All rows are made from the same 13 directions, up to rounding. Whole rows:
[[ 12  -7  11 -24  -6  11  -7  -3 -23 -14   5 -14  23  16 -17  17 -22  19
  -16 -14]
 [ 11   3 -13 -12   8   2 -11  -1 -12  24   4  11  -1 -11  -2 -16  -3   2
   -5  25]
 [ 17   3  10  -8  10  -5 -24  -1  26  13   2  11 -10   1  -5 -34 -12 -33
  -10  20]
 [  4 -14  30 -10  -9  -9 -11   8  15   1   5   8 -10   7   7 -11  -2  -8
   -9   7]
 [  0  -1  -8   2 -16  -4  -8 -10  -1  -8  23 -11  -8  -3  -9  -7  29 -23
   -3  10]
 [ -7 -11   3   5  11   7  11   8   2 -10   5 -11  10  30  -1   2  -7  -8
    9  -4]
 [-18 -20 -38   9  39 -17   5  22  -9  -6  -4   1  -7  10   9 -11 -32  13
   -8  -2]
 [ 10 -15  13  -9  11  24 -26   3  10 -13 -11   3  12   6  -2  33  16 -21
  -11   6]
 [ -2 -15  22  -3   6  -8   3   7  -6  -5  17  -5   6  -5   5  -1   2   4
   18   0]
 [  6   5   4  -3 -15 -11  22 -27  -7  -6  -9  -3  14 -15 -12   4   6  45
  -12 -34]
 [  2  -1   2  14  22   0  11  -2  11   5  -3  -2  -6  -8   0  -3 -25  -8
   33 -15]
 [  9 -25  15   0  29   4 -13   1   2 -15  -9  -6  -6   6 -24 -14  -6 -14
    5  -1]
 [ -7   0 -24  -1  18   0  11  -2  12   0 -16   8  22   6   0   7  22  -6
   -7   8]
 [-14   2 -31 -14  10 -18   4  11  -5  -7  25  -3  35 -14  17  26   6  -6
    6   4]
 [  2 -32  -9 -17 -31 -13 -24  -5  11 -14  -1   8 -29   5  -7  19  17 -12
  -51  -1]]

Rows cut short, each followed by the rest of it:
[ -1   3 -12   2  18 -13 -19   2   8 -18  16  -8  12  -3  -1 -17   9]
[-18 -15   7]
[ 12   8   0   6  15  10 -13 -11   5  -5   2  -9   3  -1 -16 -15  -1]
[-20   4   2]
[  2 -16   7   6  -3  10  -5   2  -6 -15  20 -14   2  21  14  26 -27]
[ 16 -12 -26]
[-14  13 -15  12   9  -9 -11  -2   7 -46  -8 -16  20 -21  -4  29  17]
[ -7  -9 -28]
[ -2   5   1  -2 -17 -18  17  -8  -8  13  -4   4 -18 -24 -11 -17   3]
[11 17 -2]
[  8 -14   5 -13 -12   7  -2   1  -9  18   3  11  -9   4   6   8  -3]
[13 -9  9]
[  5  -7  36  -7   7  24 -28  23 -12  -5   6  -1   6  -2  14  27  -7]
[-8 14 11]
[  9 -13   6   5  23  25   0  -5 -16   3   4  -8  11   8 -10   2  11]
[ 2 18  8]
[ -2 -31  16   1  -8   1   7   6   1  13  -8  15 -31  -3   5   9  12]
[ 1 13  7]
[  7  -9  -8  -3  13  23 -18   3   6 -12 -16  -2   5  27  -5  24 -18]
[-11 -25  -6]
[ -4 -18  17   2  15 -17  -4   8   7 -16  16  -2  15  -1  19  -1   1]
[ 16  -9 -11]
[-18   5 -34  -9   9  -7  -5  25   9   3   6   6  11  10  15   9   6]
[-37   0  30]
[ 12 -14   6 -20 -13 -25  16 -16   6  21  11   7 -15 -20 -20 -20  -7]
[-10  22   1]
[  8  18  31  -5  -2  -1 -10  -6  12  -9 -16   0   8 -14 -19 -19  20]
[-15   7   5]
[ -2 -14  -8   8  12 -11   8  -4  14  13 -13  18 -15 -22   9   2  11]
[ 3  7 -1]
[ -4   1   8  11   2  15  -7   8 -15  -2   5  -9 -10  15 -10 -24  25]
[-14   9  27]
[ 16 -26  -3  -6  19 -13 -43   6  16   5  43  10  -2  -7  37   0 -23]
[ -2 -38   6]
[-10 -16 -11  15   8  -7  30   1  19  24 -11  22 -13   3  26   4   5]
[14 10 -2]
[  7 -13  27  -8   6  22 -29  21  -2  -2 -21  12  -4  30  11   3 -17]
[ 14 -38  11]
[  3   4   8 -11  -4  -5   1  -1 -20  13  -1   8   5 -27  -4 -10  22]
[17  8 17]
[  5 -10  -2 -11  -6  -2   0  -8 -37   0  -3  -6 -12 -18 -31 -12  12]
[18  4  6]
[ -9 -21   1 -14   1 -11  -5  18   9  -4 -14  10 -16  -5  -8  10   7]
[-31  10  14]
[-14  10 -17 -10 -23 -38  29   1  17   1  13  -4  -3   8  -1 -14 -28]
[-10   6 -16]
[  4 -10  -8   4  21 -13  -6  -1   4 -11   7  -4   0 -17   4   9 -34]
[  7   2 -26]
[ -4 -26   2   0  -4  -2   2   2   2  -1  10   4  -4  11  12   8  20]
[  7 -13   4]
[ -2   4 -30   2  13   4   6   3 -29  19  13  -2  -3 -11  -3 -10  -2]
[ 3 21 20]
[ -5  22  -2   2 -24   8   5  -2  10  10 -18  12  -3  -2  10  14  17]
[-1 -7  5]
[ 16 -11   1  -8  -1   9 -18 -11  12  -2  -2   2  -7   0 -12  11   1]
[-22 -11   0]
[ 12  10  -3   7  -8   3   2 -30  17  -7 -11   2  11 -10  -1  16  10]
[ 18 -24 -30]
[ 21  -8   5  -9   9  10  -9 -25  -1 -18  13 -12  39   0  -4  27  -3]
[ 24 -24 -31]
[-22  11  18   2 -12  -1  10  26   6  -3 -27  12  -2   4  17  14   6]
[3 9 5]
[  7   2   4   1  19  17  -9   7 -11  -5   3 -10  13  14   2   6 -35]
[ 9  0 -9]
[ -3  -1  -7  -3  22  -2   7  17  20  11 -15  10   1  20   7  -4 -43]
[-15   8   1]
[  2  24  -1  10  -9   7  -2   0  -7  18 -30  11 -28  -1  -9 -32 -12]
[ 14 -10  10]
[-15  -8 -23  23  21   9  25   6  -9  -4  -5  -9  -2  18   4  11 -13]
[ 10  20 -14]
[  5  11  -3  -6 -19  24  25  -4  -8  21 -13  -2  -6  16 -11  24 -33]
[ -4  29 -10]
[ -5 -22  27  -2   7  -6  -2  20  18 -11 -17   6 -13  23   6   1 -32]
[ -1  -6 -13]
[-19  12 -19  25  23  -4   4  14 -11  -8  -9  -8 -12   2  -6 -34   6]
[-5 13 14]
[ -4   7  -8 -12   8  -6 -15  16  12 -10  -2   1  12   0   5  17 -23]
[-24  -3   0]
[  5 -20  16   5   1  30   1   7  -8   7 -11   3 -13  32   7  16 -17]
[16 -6 -3]
[-24  10   9  17 -19  10  17  15 -14  -9  -5  -6   0  31  16  -2  22]
[24 -8  5]
[ -3  16 -11  21 -11  18   2  -6   8   6  17  -7  -4   6  18  16   9]
[-17  12   0]
[ -8  14 -20   3  20  -2  -6   4  -1 -12 -20   4  20  -5   0  -2  14]
[ 10 -21   4]
[ -5  14 -10 -10 -15   2   9   0  -3  -2   1  -4  19   9   3  20  -6]
[ 4 -4 -6]
[ 19   0  22  -9 -12   9  -6 -17  -5  16  -7   9  -7 -11 -16 -17  24]
[ 6 -3 15]
[  7   4   2   3   6   2   0  -1 -10  12  15  -2   3  12   9 -24 -22]
[ 24 -10   1]
[  3  -9   3  -7 -14  -5  -4   5  15  19  13  14 -17 -12  21  19  -7]
[-17   9   6]
[ 18  -9  30  -2   6  26 -18  -3 -25  -7  12 -15   3  -1 -11   8 -12]
[10 11 -6]
[  4   1  -5 -16 -14  -3 -18   1  -4  -3  -1   5  -1  -9  -1  15   0]
[ -1 -22   3]
[ -1 -13  25  -9 -10   7   8  -3  -6  -9 -18   2   7   5 -11  12  27]
[15 -3 -3]
[  4 -15   0 -16 -17 -12  -2 -12  -8  -8  -6  -1 -13  -7 -30  -9  23]
[ -3 -13   4]
[ -8   0   4  -5 -11   2  13   4   5   0  -5   5  14  21  12   9  10]
[ 12 -13   1]
[ 16 -39  -5 -21  30 -23 -20  -6  -4  -5 -17  15 -10 -29 -23 -10  -9]
[ 16 -26  -5]
[  4   5 -10   7  -3   5  11 -18   2  -3   9  -9  12  -3  -1  14   6]
[  4   5 -17]
[ -5  11   4  19 -14  13 -13  -3  -4 -12 -10  -1 -11 -14   8  17  31]
[  7 -11  -3]
[ 18  22 -10   6 -21  15  15 -34   8   7  14 -16   5   7 -12  13 -23]
[ -6  11 -30]
[ -2 -35  -1  -2 -12   2  12   3   6  12  -4  14 -22  10  17  34 -11]
[ 13  -5 -13]
[ 11  19  24  17   4  27 -10  -5  -2  -1   8 -13   4  -2   3   4  -7]
[-8 24 -6]
[ -6 -15   3  11 -31   2  12  -4   6   3   7  -3 -38  11   1  11   3]
[-12  10  -9]
[-10  20 -38 -15 -17  -9  13  -3 -16 -12  15 -18  25   1 -10  23 -13]
[ -4   1 -13]
[ -9 -16  17 -20  -2 -25  -6  18   5 -20 -18   4  -6   9 -13 -13 -14]
[  1 -20  -3]
[ 10 -12   9  -1  35   3 -16   7   1   4  13   4  17  -9  15  -1 -11]
[3 5 6]
[-11   1  23   9  -1   0 -14  12   1 -28  -2 -11  -4  -5  -4   0  23]
[-17   8   2]
[ -5  -7   6 -10  17  -7 -21  23 -11 -10  -1   2   1 -20   2   6  -7]
[-8  8 11]
[  5 -12  18 -20 -15  -4  16  -8  -9   4  21  -6  24  28  -7 -18  18]
[ 16 -10   9]
[  8  -8  -7   5  12  21  -2  -1  -8   9   6  -2   4  21   8   8 -16]
[11 -7  0]
[  5  -1 -14   0   2   0  19  -8 -23  19  14  -6  -4   3  -7 -17 -23]
[21 15 -2]
[  1 -18  26  -8 -26   3  12  -3   7   0   0  -5 -23  21 -22  -5   9]
[-27  18   4]
[ 20   6   9  -9  -4  18  -4 -12 -11  23   5   3   3   5  -6 -13  -7]
[11 -3 12]
[-16   2 -12  13 -22  10 -29  20  12 -24  11 -11 -30  11  10  31  10]
[-56  -3   8]
[ 24  -7  13  15  21  21 -21 -15 -18   8   2  -5 -21 -20 -17 -22   3]
[ 5 12  6]
[  5  -7  12  -3  13  -4 -18  13  -6   1  -1   5 -11 -15   4  -7 -21]
[5 1 3]
[ -7 -11 -13  -4   6   1  18  -4  -7  -8 -26  -3  -3   3 -33   4  17]
[-11  16   1]
[ -8   2  26  10   7 -11 -13  24  11  -7   0   0 -20   5  10 -28 -23]
[-12   6   5]
[ -5 -13 -12   4  -3  -9  10  -3  -7   9  -9  14  -9  -5  12   0  10]
[ 38 -23  -3]
